There are 10 hidden switches. A switch that is on adds its own fixed numbers to the row, and there is some noise. The rows also spread widely along 12 directions, which tell nothing about the answers.
Some rows, each with its switches (1 for on, 0 for off) after it:
[ 1.22 -0.56  0.38  0.98 -0.60  0.68 -2.97 -0.46 -1.84  1.27 -2.42  2.04
  0.23  0.86 -0.16  2.04  1.88 -2.14 -1.26 -0.49  1.28 -2.96  1.81  2.49
 -2.01  3.55 -2.79 -1.46 -0.66  3.24 -1.23  0.08 -0.41 -1.24 -2.49  0.10
 -3.25  0.93 -1.62  0.29  1.48 -1.09 -3.09] -> 0 1 0 0 1 0 0 0 0 0
[-2.20 -1.89 -0.09  2.17 -2.54  1.40 -2.14  0.70 -0.48 -0.94  1.38 -2.49
 -3.14 -0.54 -2.13 -1.29  0.10  0.81  1.20  2.11 -2.64  1.61  2.42 -0.17
 -0.57 -0.57  1.06  1.46  0.51  0.39  0.10  0.93 -0.68  3.69  2.54 -0.86
 -1.46 -2.49 -0.38 -0.68  5.10 -1.31  0.51] -> 1 0 0 1 0 1 1 1 0 0
[-1.92 -1.01  1.57 -0.39 -5.76 -1.03 -1.90  0.99 -2.18 -1.05 -1.68  2.37
 -1.44  0.84  1.41  1.47 -0.54  1.00  0.05  0.39  0.01 -1.85  4.09  1.98
 -4.09 -0.51 -1.65  0.22 -1.85  0.67 -2.40 -1.73  1.00  2.51 -0.29  1.00
 -0.57  0.35  0.78  0.79 -0.29 -1.24 -0.20] -> 1 0 1 0 0 0 1 0 0 0
[ 0.10 -1.40  0.95  1.23 -3.69 -1.39 -0.95 -0.31 -0.79  0.36 -1.92 -1.88
 -3.01 -1.75  2.07  0.76  0.66 -0.34  0.51  1.77 -0.41 -1.96  4.07 -0.02
 -3.00 -0.33 -1.17 -1.74  1.10  0.42 -1.47  0.67 -1.91 -0.04 -0.69  0.23
  1.04  0.00 -1.41 -0.41  1.29 -2.34 -1.17] -> 1 0 0 1 0 0 1 0 1 0
[-1.38  0.24  2.48  0.22 -1.40  0.64 -0.75 -0.82 -0.41 -0.10 -0.10 -1.13
  0.40  1.66 -0.21  0.29  1.72  0.00 -0.63 -1.07  0.91 -1.89  4.22  2.87
  0.24  1.54 -0.83 -0.85 -1.73  0.60 -1.99 -0.70  1.19 -0.89 -1.53  0.26
 -1.56 -0.42 -2.49  1.65  2.65 -4.19 -2.36] -> 0 0 1 1 1 0 1 0 0 0
[-0.57  0.07  0.62  1.62 -2.52  1.37 -1.74 -0.07 -2.38 -0.16 -0.76  0.73
 -1.45  0.83  0.30 -0.50  1.72  0.89  1.15 -1.92  0.79 -1.87  3.27  3.53
 -2.00  2.54 -0.47  0.30 -0.62  1.40 -0.94 -1.50  0.34 -0.43 -1.35  1.11
 -1.56 -1.19 -3.06  1.17  2.27 -2.30 -0.73] -> 1 1 0 1 0 0 0 0 0 0
[ 3.88 -0.81  1.76  2.26 -0.17  0.93 -2.53 -2.88 -2.69  1.85 -0.57  0.31
 -1.45 -1.67 -1.10 -0.41  0.38 -1.16 -1.28 -1.15 -0.05 -1.13  0.68  2.38
  0.95  2.42  0.15 -2.24  3.25  1.25 -1.29  1.21 -2.50 -0.35 -0.67 -3.04
 -0.20  0.36  1.44 -1.04  2.73 -1.52 -1.31] -> 0 1 1 1 0 1 0 0 0 1
[-1.39 -3.29 -0.64 -0.53  1.32  2.44 -4.93  0.09 -0.51  3.32 -1.51 -1.63
 -2.86 -1.53  0.97  2.09  2.49  2.66  0.36 -1.04 -0.11  2.03  1.32  4.13
 -0.26  2.42  1.70  1.42  2.89  0.69  3.13 -0.98 -1.08 -0.74 -2.67 -2.53
 -3.19 -2.08 -3.18 -0.48  5.65  0.50  1.10] -> 0 0 1 1 0 0 1 0 1 0
[-0.16 -1.19  0.45  1.01  0.15  0.90 -3.37 -1.68  0.84 -1.89  0.46  1.60
  0.71  0.29 -3.92 -2.38  0.82 -0.32 -0.65  1.45  0.13  0.63 -0.51  3.78
 -0.73  1.85 -0.02  0.25 -0.31  0.58  0.46  0.30  2.42  1.96 -0.03 -1.84
 -2.71  2.27  1.06 -2.02  1.99 -2.39  0.32] -> 0 0 0 0 0 1 1 0 0 1
[-0.34 -0.38  1.49 -1.22 -3.27 -0.74 -2.05 -1.06 -1.95 -1.83 -0.48  7.48
  0.21  1.44 -3.20  0.64 -0.97 -0.62 -3.81  0.65  0.08 -1.05 -1.37  4.65
 -1.57 -0.47 -2.30 -2.62 -3.62  2.36 -5.66  0.93  3.97  0.43 -0.72 -0.73
 -0.38  0.27  5.58 -1.67 -0.48 -4.47 -2.87] -> 0 0 0 0 0 0 1 1 1 0
[ 2.49 -3.79  5.38 -1.00  1.01  0.75  0.80 -0.88 -3.34  1.70 -1.22 -0.39
 -0.14 -1.79  0.17  3.14  0.36 -0.46 -2.17 -3.10  2.48 -0.31 -0.71  4.99
  1.50  1.50  0.59  2.32 -0.87 -2.29 -0.86 -0.75 -1.35 -1.00  0.35 -1.56
  3.32  0.44  1.39  1.63 -0.54 -3.41  1.45] -> 1 1 1 0 0 0 0 1 0 0
[-1.83 -0.79 -0.25 -0.98 -3.00 -0.54 -4.63 -0.27  1.78 -0.71  0.06  3.12
 -1.48 -0.24 -2.34 -1.21 -0.44  0.15 -3.12  2.70 -0.99  2.29 -0.90  3.76
 -2.24 -0.89 -0.43 -1.27 -0.89  1.23 -1.30  0.56  2.75  0.98 -0.44 -2.07
 -0.84  0.07  1.20 -2.32  2.47 -3.19 -0.58] -> 0 1 0 0 1 0 1 1 0 0
[-0.35 -4.37  1.59  0.45  1.11  2.61 -1.60  0.74 -2.64 -2.66 -0.22  0.75
 -0.84  1.11 -2.44  3.56 -1.81 -0.75  0.05  1.11 -1.25 -0.39  0.86 -0.13
  0.25  0.95 -1.61  2.51 -2.97  1.94 -1.63  1.92  0.27  5.21  2.14 -1.24
 -2.15 -1.69  3.52 -0.34  1.84 -1.38  1.82] -> 1 0 0 0 1 0 1 0 1 0
[ 2.93 -2.64  4.30 -0.67  2.00  3.35  1.65 -1.06 -5.95  0.36 -0.40  2.09
  0.51  0.19  0.33  3.62  0.45  1.05  0.51 -3.82  1.97 -2.53  0.95  5.24
  0.92  4.54  0.18  1.64 -1.43  0.74 -1.08 -0.87 -0.76 -1.47 -1.74 -0.59
  0.94 -2.34  0.88  2.29 -0.35 -2.28  1.64] -> 1 1 0 0 0 0 1 0 0 0
[ 0.33 -3.11  2.34 -0.29  2.49  2.98  0.39 -0.48 -0.96 -2.07  1.07 -1.07
  0.18  0.12 -2.39  1.56 -0.39 -0.97 -0.77  0.19  1.25  0.03  0.28  2.76
  1.81  1.72  0.30  3.11 -2.46 -0.53 -1.21  0.61  0.27  0.53  0.75 -0.61
  0.82 -1.37  0.24  0.94  0.91 -4.67  1.91] -> 1 1 0 1 0 0 1 0 1 0
[ 1.87 -0.41 -0.22 -0.78 -0.90  1.46 -1.47 -0.48 -1.75 -0.40 -0.73  2.14
  0.18  0.20 -0.45  2.17 -0.33 -1.84 -2.57  1.03  0.98 -2.16  1.06  1.17
 -0.99  2.62 -1.26 -0.83 -0.26  2.85 -2.39  1.45  0.29 -1.96 -2.74 -0.05
  0.23 -0.40  0.32  1.29 -0.51 -2.95 -2.52] -> 1 0 0 1 0 0 1 0 0 0
[ 1.66 -3.07  0.77 -0.59 -0.46  1.74  0.33  0.01 -3.04  2.99  0.29 -0.43
 -1.14 -2.84 -0.24  1.36  1.81 -1.25  0.12  1.16 -0.69 -0.19 -0.30  4.03
 -1.79  1.36  1.06  2.16  1.84 -0.89  1.80 -1.15 -2.06 -2.01 -0.56  0.29
  0.12 -1.45  0.46  0.85  0.11 -1.58 -0.07] -> 0 0 1 0 0 1 1 1 0 0
[ 1.43 -1.32  1.08 -1.09  2.30  3.48  0.47 -1.73 -2.31 -0.91  3.20  2.13
  0.77 -0.08 -3.69 -0.20  0.40 -0.39 -1.59 -0.15 -0.33 -0.06 -2.27  4.28
  1.99  2.68  1.65  1.28 -1.53  0.99 -1.61  1.43  2.29 -2.06 -0.80 -1.19
  0.24 -2.66  2.85  0.10  1.25 -5.32 -0.50] -> 0 0 0 1 0 0 1 1 0 0
[ 0.02 -1.02 -0.47  0.46 -4.55  0.13 -2.33  1.03 -2.86  1.36 -1.49  1.67
 -3.78 -0.78  0.58  2.21 -0.41 -0.04 -1.40  0.32 -0.95  0.01  1.19  1.66
 -2.30 -0.76 -0.58 -1.09  0.37  2.17 -2.19  0.64 -1.71  0.43  0.89 -0.19
 -0.16 -3.54  1.19 -0.27  1.36 -1.64 -0.96] -> 1 0 0 0 0 0 1 0 1 0
[-0.96 -2.42 -1.12 -2.02  0.63 -0.44 -5.08  0.21  2.50 -1.00 -2.39  1.10
  0.23  0.07 -1.77  3.06 -0.37 -3.01 -5.22  3.15  1.85  1.13  0.03  1.92
 -0.04  0.81 -2.06  0.69 -0.96  1.58 -1.07  2.05  1.26  0.70 -2.30 -2.25
 -0.64  2.68 -0.26  0.19  1.07 -2.74 -1.25] -> 1 1 0 0 0 1 0 0 1 0
[ 1.18 -2.57 -0.26  0.90  3.14  3.49 -4.36 -1.00 -0.44 -0.47  1.35 -0.59
 -0.98 -1.59 -2.61 -0.79 -0.44  0.14  0.19 -0.31 -0.94  3.09 -2.40  1.32
  1.78  2.78  2.46  1.79  1.65  0.96  2.95  1.68 -0.05  2.25  0.58 -4.55
 -1.78 -1.60  2.06 -1.56  4.49 -1.71  2.58] -> 0 0 1 0 0 0 0 0 1 0
[ 1.62 -1.90  2.45 -0.25  1.23  1.86 -0.10 -1.93 -3.03 -0.52  0.61 -1.98
 -0.55 -1.41  1.70  0.81  0.13  0.23  2.23  0.07 -0.83 -1.98  4.00  1.17
  0.01  2.71  0.24 -0.14  2.29  0.24  0.30  1.27 -0.94  0.28 -3.21 -2.07
  0.45 -1.12  0.02  1.77  1.96 -1.55  0.55] -> 0 0 1 1 1 1 0 0 1 0
[-1.13 -2.26  1.27 -1.32 -0.26 -1.38 -4.91 -1.40  0.40  1.97 -2.33  1.47
 -2.22 -0.52 -0.41  2.03  1.64  1.99 -2.75 -0.33  0.48  0.43  0.41  5.33
 -0.09  1.39 -0.11 -0.88  0.74  0.74 -0.01  0.04  1.50  0.11 -2.34 -3.43
 -1.50  2.16 -0.29 -2.40  4.03 -1.49 -0.46] -> 1 0 1 0 0 0 1 0 0 1
[ 1.65 -4.08 -1.65  0.83  2.80  3.36 -1.00  0.26  1.38 -0.09  1.50 -3.63
  0.36 -4.13 -2.76 -1.13  1.71 -3.68  1.38  4.76 -0.93  2.06 -1.90  0.90
 -1.77  1.95  2.01  4.43  1.90 -1.62  5.21  0.33 -1.80 -0.70  0.78 -0.07
 -1.07 -0.38 -1.16  0.01  0.27 -2.58  2.16] -> 0 0 0 0 0 1 1 1 1 0
[-0.78 -0.46  0.03 -1.14 -5.50  1.06 -4.85  2.69 -1.14  1.62 -1.50  1.03
 -2.84  0.72 -0.05  3.00 -2.38 -0.87 -5.15  0.26  0.41  3.43  1.92  0.34
 -0.10 -1.47  0.34 -0.21  0.65  2.02 -2.35  0.55 -1.72  1.84  0.93 -1.66
 -0.46 -3.17  0.54  2.48  1.53 -0.36 -1.02] -> 1 0 1 0 0 1 1 1 0 0
[ 0.75 -1.38  2.52 -3.49 -1.24  0.53 -1.99  0.59 -1.99  0.62 -1.03  1.06
 -1.69  0.51  0.54  4.63 -2.20 -0.05 -5.89 -1.25  1.51  2.46  1.30  2.51
  3.05 -0.36  0.16 -1.35 -0.54  1.14 -3.93  2.70 -0.15 -0.48 -1.43 -3.28
  2.80 -3.10  1.81  2.81  0.84 -2.79 -0.74] -> 1 0 0 0 0 1 1 1 1 0
[ 0.03 -2.33  1.78 -1.19 -5.39 -0.29 -3.52  0.95 -4.07  3.79 -2.43  3.10
 -4.80 -1.21  1.00  3.28 -1.65  1.83 -3.80 -0.78 -0.65  2.62  0.70  4.62
 -1.08 -2.16  0.47 -1.24  1.98  1.26 -2.08 -0.50 -2.21  1.32  0.27 -3.20
  1.35 -3.61  2.82 -0.18  2.34  0.38  0.66] -> 1 1 1 0 1 1 1 0 0 0
[-0.53  1.82 -0.43  1.81 -5.85  2.28 -3.52  1.32 -1.94 -2.21  0.14  0.70
 -1.53  1.36  1.18 -1.57 -1.81  0.47  2.20  0.95 -1.25  0.24  5.71 -1.56
 -3.61  1.80 -0.20 -1.15  1.04  3.36  0.17  0.13 -0.33  3.29 -0.75 -0.13
 -2.44 -2.95 -2.22  2.81  1.56  0.70  0.48] -> 1 0 0 0 1 1 1 0 0 0
[ 2.47 -1.09 -0.43  1.26 -0.82  2.19 -2.58 -0.30 -0.63  2.07 -0.05 -0.37
 -1.59 -2.07 -1.45 -0.02  0.86 -2.79 -1.15  1.10 -0.01  0.65 -0.75  2.63
 -1.27  2.42  0.78  1.17  1.72  0.50  1.88 -0.45 -1.99 -1.93  0.56  0.24
 -1.62 -1.64 -1.45  0.29  0.64 -2.66 -0.67] -> 1 0 1 0 0 0 1 1 1 1

New rows, each followed by its switches (1 for on, 0 for off):
[-2.03 -1.47  0.91  1.34 -3.02  0.66 -4.18  0.85  0.84 -2.78 -0.19 -0.78
 -2.07  1.25 -2.31  0.14 -2.62 -0.79 -2.31  0.70  0.06  2.21  1.75 -0.82
  0.23 -1.62 -0.54  1.39 -2.14  0.37 -2.98  1.15  0.46  5.75  3.38 -1.79
 -0.38 -0.84  1.65 -0.17  2.88 -3.00  1.20] -> 1 1 1 1 0 0 0 0 1 0
[ 0.99 -4.55  1.59  3.13 -2.28  2.63 -1.78  2.17 -2.34  1.50 -2.39 -1.26
 -1.77 -2.04 -1.15  0.87  0.52 -1.24  0.98  0.61  0.59  1.77  0.62  2.42
 -3.15  0.33  0.09  3.83  1.01 -0.67  2.82 -2.61 -4.11  2.98  3.26  0.42
 -1.50 -0.54 -1.12  0.15  0.70  1.15  3.65] -> 1 1 0 0 1 1 1 0 0 0
[ 1.86 -5.29  0.82 -0.33  4.53  3.37 -3.17  0.07 -0.49 -0.45 -0.92  0.94
  1.85 -1.86 -2.98  1.50  0.67 -1.71 -0.72  0.82  1.30  1.14 -3.51  2.56
 -0.41  3.53  0.33  4.20 -0.02  0.29  2.99  0.60  0.48  1.53 -0.33 -2.26
 -1.81  2.98  2.24 -1.30  0.57 -0.66  2.64] -> 0 0 0 0 0 0 0 1 0 0
[-1.97 -1.18  0.15  0.34 -1.65 -0.99 -2.70 -1.20 -0.78 -1.44 -0.24  1.51
 -2.03  0.04 -0.96 -0.37  0.53  1.60  1.01  2.09 -2.00 -1.07  2.61  2.42
 -1.53  1.06 -0.90 -1.86  0.11  1.52 -0.75  1.38  2.11  2.12 -1.80 -2.27
 -1.56 -0.16  0.62 -1.72  4.15 -2.21 -0.95] -> 1 0 0 0 0 1 1 0 1 0
[ 1.77 -4.02  5.60 -1.88  2.70  0.79  0.41 -0.71 -1.11 -0.82 -2.50 -2.17
  1.67 -0.38  0.28  4.27 -0.37 -2.02 -3.46 -1.77  4.44 -0.26  1.98  3.12
  3.01  1.67 -1.39  1.95 -1.47 -2.17 -2.57  1.08 -0.98 -0.46 -1.72 -1.62
  3.62  2.34 -0.85  3.37 -0.93 -3.26  0.85] -> 1 1 0 1 0 1 0 1 1 0
[-0.07 -0.19 -1.97  1.37 -2.38  0.52 -3.41 -1.09 -1.25 -0.55  0.62  1.43
 -3.05 -1.35 -0.84 -1.54  0.23  0.96  0.68  1.53 -2.27 -0.42  0.73  0.87
 -2.14  1.68  0.55 -1.29  2.09  2.95  0.08  1.76  0.68  0.90 -1.21 -1.96
 -1.01 -0.96  0.91 -2.41  4.12 -1.71 -1.09] -> 1 0 0 1 0 0 0 0 0 0
[-1.15 -3.81  2.23 -0.15  3.56  0.39 -2.37 -1.69 -1.18  2.29 -0.24 -2.52
 -3.65 -0.79 -1.74  3.18  1.61  2.31 -1.83 -0.56 -1.97  1.22  1.08  3.63
  4.73  1.03  0.51 -1.13  0.94  0.87 -0.70  3.31 -0.56  0.09 -1.29 -5.19
 -0.69 -2.66 -0.06 -1.60  8.87 -2.04 -1.15] -> 1 0 0 1 1 1 1 1 1 0
[ 1.01 -0.72 -1.15 -0.84 -1.59  2.31 -3.45  0.50  0.18  1.57  0.07 -0.51
 -1.33 -2.01  1.10  0.14  0.08 -0.84 -0.88  1.28  0.41  1.91  0.96  1.45
 -2.22  1.94  1.77  0.48  2.66  0.84  2.19 -0.66 -1.55 -1.38 -1.65 -1.30
 -0.44 -1.93 -2.27  1.41  0.78 -1.36  1.23] -> 0 1 1 0 0 0 1 0 0 0
[ 0.05  0.54 -0.51  1.51 -5.69 -0.28 -4.99 -0.87 -1.81  2.20 -0.45  2.43
 -5.36 -2.38  0.67 -2.27 -0.80  2.61 -0.57  0.11 -2.23  2.87  1.17  3.40
 -1.93 -0.38  2.01 -3.30  4.15  1.55  0.51  0.05 -1.08  0.92 -0.61 -4.06
  0.14 -3.78  0.82 -1.72  5.01 -0.99  0.40] -> 1 1 1 0 0 1 1 0 1 0
[-0.36 -0.32 -4.10  1.18 -3.39  1.36 -2.16  0.51  0.36 -1.45  0.87  0.62
 -0.36 -1.78 -0.52 -2.87  1.75 -2.98  3.08  5.48 -1.64 -1.83  2.26  0.78
 -7.00  1.83 -0.94  1.94  1.25  1.13  2.71 -1.30  0.34  0.06 -1.59  2.77
 -2.68  0.89 -2.33  0.40 -0.84 -1.60 -0.64] -> 0 1 0 0 0 1 0 0 0 0
[-1.72 -2.56 -0.88 -0.71 -1.11 -2.16 -2.05 -0.88 -0.03  1.88 -2.44  0.07
 -2.11 -1.11  0.02  2.54  2.71 -0.90 -1.65  3.95 -1.40 -2.63  2.96  3.28
 -2.31 -0.32 -2.86 -2.03  0.55  1.40 -1.96  1.19  0.24 -1.45 -3.40 -0.31
 -1.70  1.27 -0.70 -1.94  3.23 -2.26 -4.16] -> 0 0 0 1 1 1 1 0 1 0
[ 3.77 -1.01  3.34  1.99  1.68  2.77 -1.31 -2.91 -4.23 -1.99  0.49  3.66
  1.21  0.07 -2.41 -0.86 -1.48  0.30  0.78 -1.81  0.15 -1.09  0.06  2.03
  1.14  4.33  0.17 -1.86  0.60  2.56 -1.22  1.94  0.02  2.22 -1.19 -4.04
 -0.39 -0.36  4.31 -0.53  2.00 -1.17  1.06] -> 0 1 0 0 0 1 1 0 0 0
[ 6.12  1.47 -2.59  2.06 -0.78  4.73  0.04 -1.22 -2.41 -0.15  1.58  0.89
  0.39 -2.61 -0.74 -2.49  1.19 -5.49  1.51  1.79  0.80 -2.72 -0.40  1.89
 -3.64  5.34  0.72  1.68  2.38  1.36  1.97 -0.89 -2.44 -5.59 -1.56  3.71
 -0.29 -2.06 -3.11  2.50 -4.02 -4.02 -1.02] -> 1 1 0 1 0 0 0 0 1 1
[ 1.03 -0.87  1.28  2.73 -1.16  0.31 -3.61 -1.88 -0.51 -3.07  0.25  2.73
 -1.00  0.15 -4.43 -2.67 -1.46 -0.32 -0.68  1.46 -1.32  0.86 -0.60  1.88
  0.32  0.76 -0.14 -1.40 -0.22  1.50 -1.22  2.17  1.60  4.47  1.85 -3.52
 -1.62  0.88  3.88 -3.21  3.02 -2.61  0.52] -> 1 0 0 0 0 1 1 0 1 1
[ 0.21  1.37  1.70  0.83 -2.68 -0.46 -0.45 -1.45 -1.85 -2.38  1.52  0.05
 -1.55  1.12 -0.91 -1.23 -0.21  0.23  0.10 -1.05 -0.65 -1.60  2.40  1.99
  0.20  1.32 -0.03 -1.17 -1.66  0.89 -3.13  1.38  1.73  1.13  0.89 -0.27
  0.23 -0.78  0.56  0.30  1.33 -4.69 -0.83] -> 1 0 0 0 0 0 0 0 0 1
[ 3.30 -2.74  2.65  2.58 -0.37  1.57 -3.26 -2.24 -1.77 -0.21 -1.41  3.75
  0.71 -2.32 -1.45 -2.08 -0.14 -0.99  1.78  1.12 -0.38 -1.23 -0.76  2.49
 -4.13  3.39 -0.62 -0.76  1.83  1.20  2.14 -0.81 -0.52  2.03 -1.37 -2.33
 -1.92  2.99  2.25 -2.56  0.81 -0.16  1.32] -> 0 1 1 0 1 0 1 1 0 0
[-0.26 -1.51 -0.15  0.57 -1.56  0.01 -4.24 -0.71  1.88 -1.17 -1.25  3.10
  0.10 -0.94 -2.26 -1.31  0.18 -2.32 -1.63  3.84 -0.06  0.22 -0.62  2.69
 -3.79  0.83 -1.75 -0.77 -0.62  1.08  0.16 -0.03  1.44  0.57 -0.86 -0.83
 -2.07  2.17  0.30 -2.08  0.90 -2.82 -0.74] -> 0 1 0 0 1 0 1 1 1 0
[ 3.15 -1.53  2.57  2.22  0.14  4.75 -2.72  0.14 -0.90 -1.70 -1.21  1.31
  2.59 -0.33 -2.06 -1.46 -0.87 -2.00 -0.70 -0.88  3.41  1.36  0.60  1.92
 -1.07  4.07  0.63  2.52  0.69  0.35  1.76 -1.41 -1.13  1.09 -0.65 -0.59
 -0.79  1.48 -1.92  2.54 -0.98 -0.70  2.30] -> 1 1 0 1 0 1 1 1 0 0
[-0.66 -0.36  2.97  0.24  0.25  1.16 -2.44 -1.45 -0.61 -0.67  0.74  0.23
 -0.68  1.35 -1.78  0.75 -0.70  0.11 -1.93 -1.34  0.33  0.79  2.32  2.70
  3.03  2.22  0.25 -0.96 -1.15  0.68 -1.94  1.29  0.87  1.00 -0.84 -3.23
 -0.63 -1.91 -0.26  1.62  4.53 -3.63 -1.01] -> 1 1 1 0 0 1 1 1 1 0
[-2.14 -1.25 -0.03  0.66 -3.42  1.54 -2.51  1.69 -1.06 -1.48  0.92 -3.84
 -4.79 -0.50  1.25 -0.27 -1.28  1.83  1.98  0.69 -2.24  2.51  3.94 -0.72
 -1.15 -1.11  1.41  1.49  0.69  0.40  0.21  0.93 -0.94  3.76  1.95 -0.97
 -0.16 -4.40 -1.56  0.68  4.00 -1.21  2.71] -> 1 0 0 1 1 0 0 0 1 0
[-0.60 -3.00  1.82  0.54 -0.93 -0.43 -4.61  0.49  0.42  1.10 -4.01 -1.12
 -0.85  0.11 -0.65  2.42  2.03 -0.19 -2.89 -0.67  2.22  0.14  2.53  3.37
 -0.57  0.97 -1.94  1.04  0.33 -0.10 -0.37 -0.34 -0.51  1.41 -1.15 -0.97
 -2.19  4.03 -3.13  0.05  2.58  0.35 -0.85] -> 1 0 0 1 0 1 0 1 0 1
[-0.58 -3.19 -0.13 -2.12  2.90  1.70 -3.43  0.38  2.98  0.00 -0.42 -1.59
  0.25 -0.96 -3.39  1.54  0.57 -2.71 -5.74  1.09  2.30  4.01 -2.72  4.17
  2.58 -0.10  0.54  2.78 -1.36 -0.96  0.08  1.05  0.92 -1.49  0.34 -2.23
  0.37  0.08 -1.06 -0.16  1.64 -5.33  0.66] -> 0 1 0 1 1 0 0 0 1 0
[ 0.93 -3.64 -1.75 -2.09 -0.34  0.44 -4.73  0.71  0.12  1.26 -3.00  1.95
 -1.78 -2.23 -0.58  3.85 -1.03 -1.95 -5.02  3.43  0.78  1.81 -0.99  1.45
 -1.00 -0.21 -0.88  0.03  2.43  2.07 -0.44  2.14 -1.25 -0.35 -2.71 -2.64
  0.63  0.63  1.72 -0.82  0.31 -0.55 -0.56] -> 1 0 0 1 0 1 1 0 1 0
[ 1.26 -0.86  0.62  1.55 -1.70  0.79 -3.82  0.14  0.82  1.42 -0.74 -2.87
 -2.37 -2.18  0.21 -0.51 -0.20 -1.11 -1.88 -0.50  1.01  3.01  0.29  0.50
 -0.01  1.01  2.11  0.26  2.25 -0.28  1.98  0.38 -2.31  0.39  1.23 -2.76
  0.86 -0.88 -2.11  0.53  2.66 -2.50  1.30] -> 1 1 1 0 0 0 0 0 0 0
[ 2.81 -1.38  0.48  0.95  1.22  2.64 -2.24 -1.54 -1.48 -1.28  0.27  0.92
  1.04 -1.42 -1.70 -0.37 -1.30 -2.17 -0.24  2.16  0.09 -1.10  0.90 -0.45
 -0.29  3.67  0.22  0.50  2.31  1.96  0.83  1.65 -0.55  0.92 -2.12 -2.27
 -0.33  0.81  1.55  0.44  0.87 -1.79 -0.31] -> 1 0 1 1 0 1 1 0 0 0
[ 0.87 -1.36  1.39  0.01 -2.61  1.63 -2.10  0.43 -1.44  0.23 -1.10  1.72
 -1.33 -0.19 -1.12  1.19 -1.27 -1.68 -3.31  1.10  0.73  1.18  1.32  2.71
 -0.69 -0.23 -0.79  0.13 -0.05  0.86 -2.04  0.35 -1.02 -0.05 -0.28 -0.39
  0.40 -2.18 -0.17  1.66  0.57 -2.26 -0.77] -> 1 1 0 1 1 1 1 1 1 0
[-1.65 -1.02 -0.21  0.24 -4.34  1.01 -4.64  0.88  0.73 -1.43 -0.12  2.58
 -0.91 -0.32 -2.29 -2.24 -1.43 -0.35 -1.85  3.06 -0.71  2.26  0.80  2.45
 -3.15 -0.78  0.24  1.09  0.40  0.83  0.28 -1.03  1.77  2.93 -0.04 -1.00
 -1.34  0.46  0.51 -0.29  1.42 -1.64  0.35] -> 1 0 1 1 1 1 1 1 0 0
[-1.68 -2.05  3.54  1.90 -2.42 -2.16 -2.08 -0.74 -1.34  1.17 -2.58 -0.06
 -1.88 -0.30 -0.69 -0.25  2.43  2.13 -0.42 -1.83  1.04 -0.53  1.84  6.02
 -0.59  0.01 -0.86 -0.96 -0.46 -0.84 -0.08 -1.21  0.93  1.28 -0.07 -1.90
 -0.38  2.19 -1.05 -1.56  4.25 -2.12 -0.34] -> 1 0 0 0 1 1 0 0 0 0
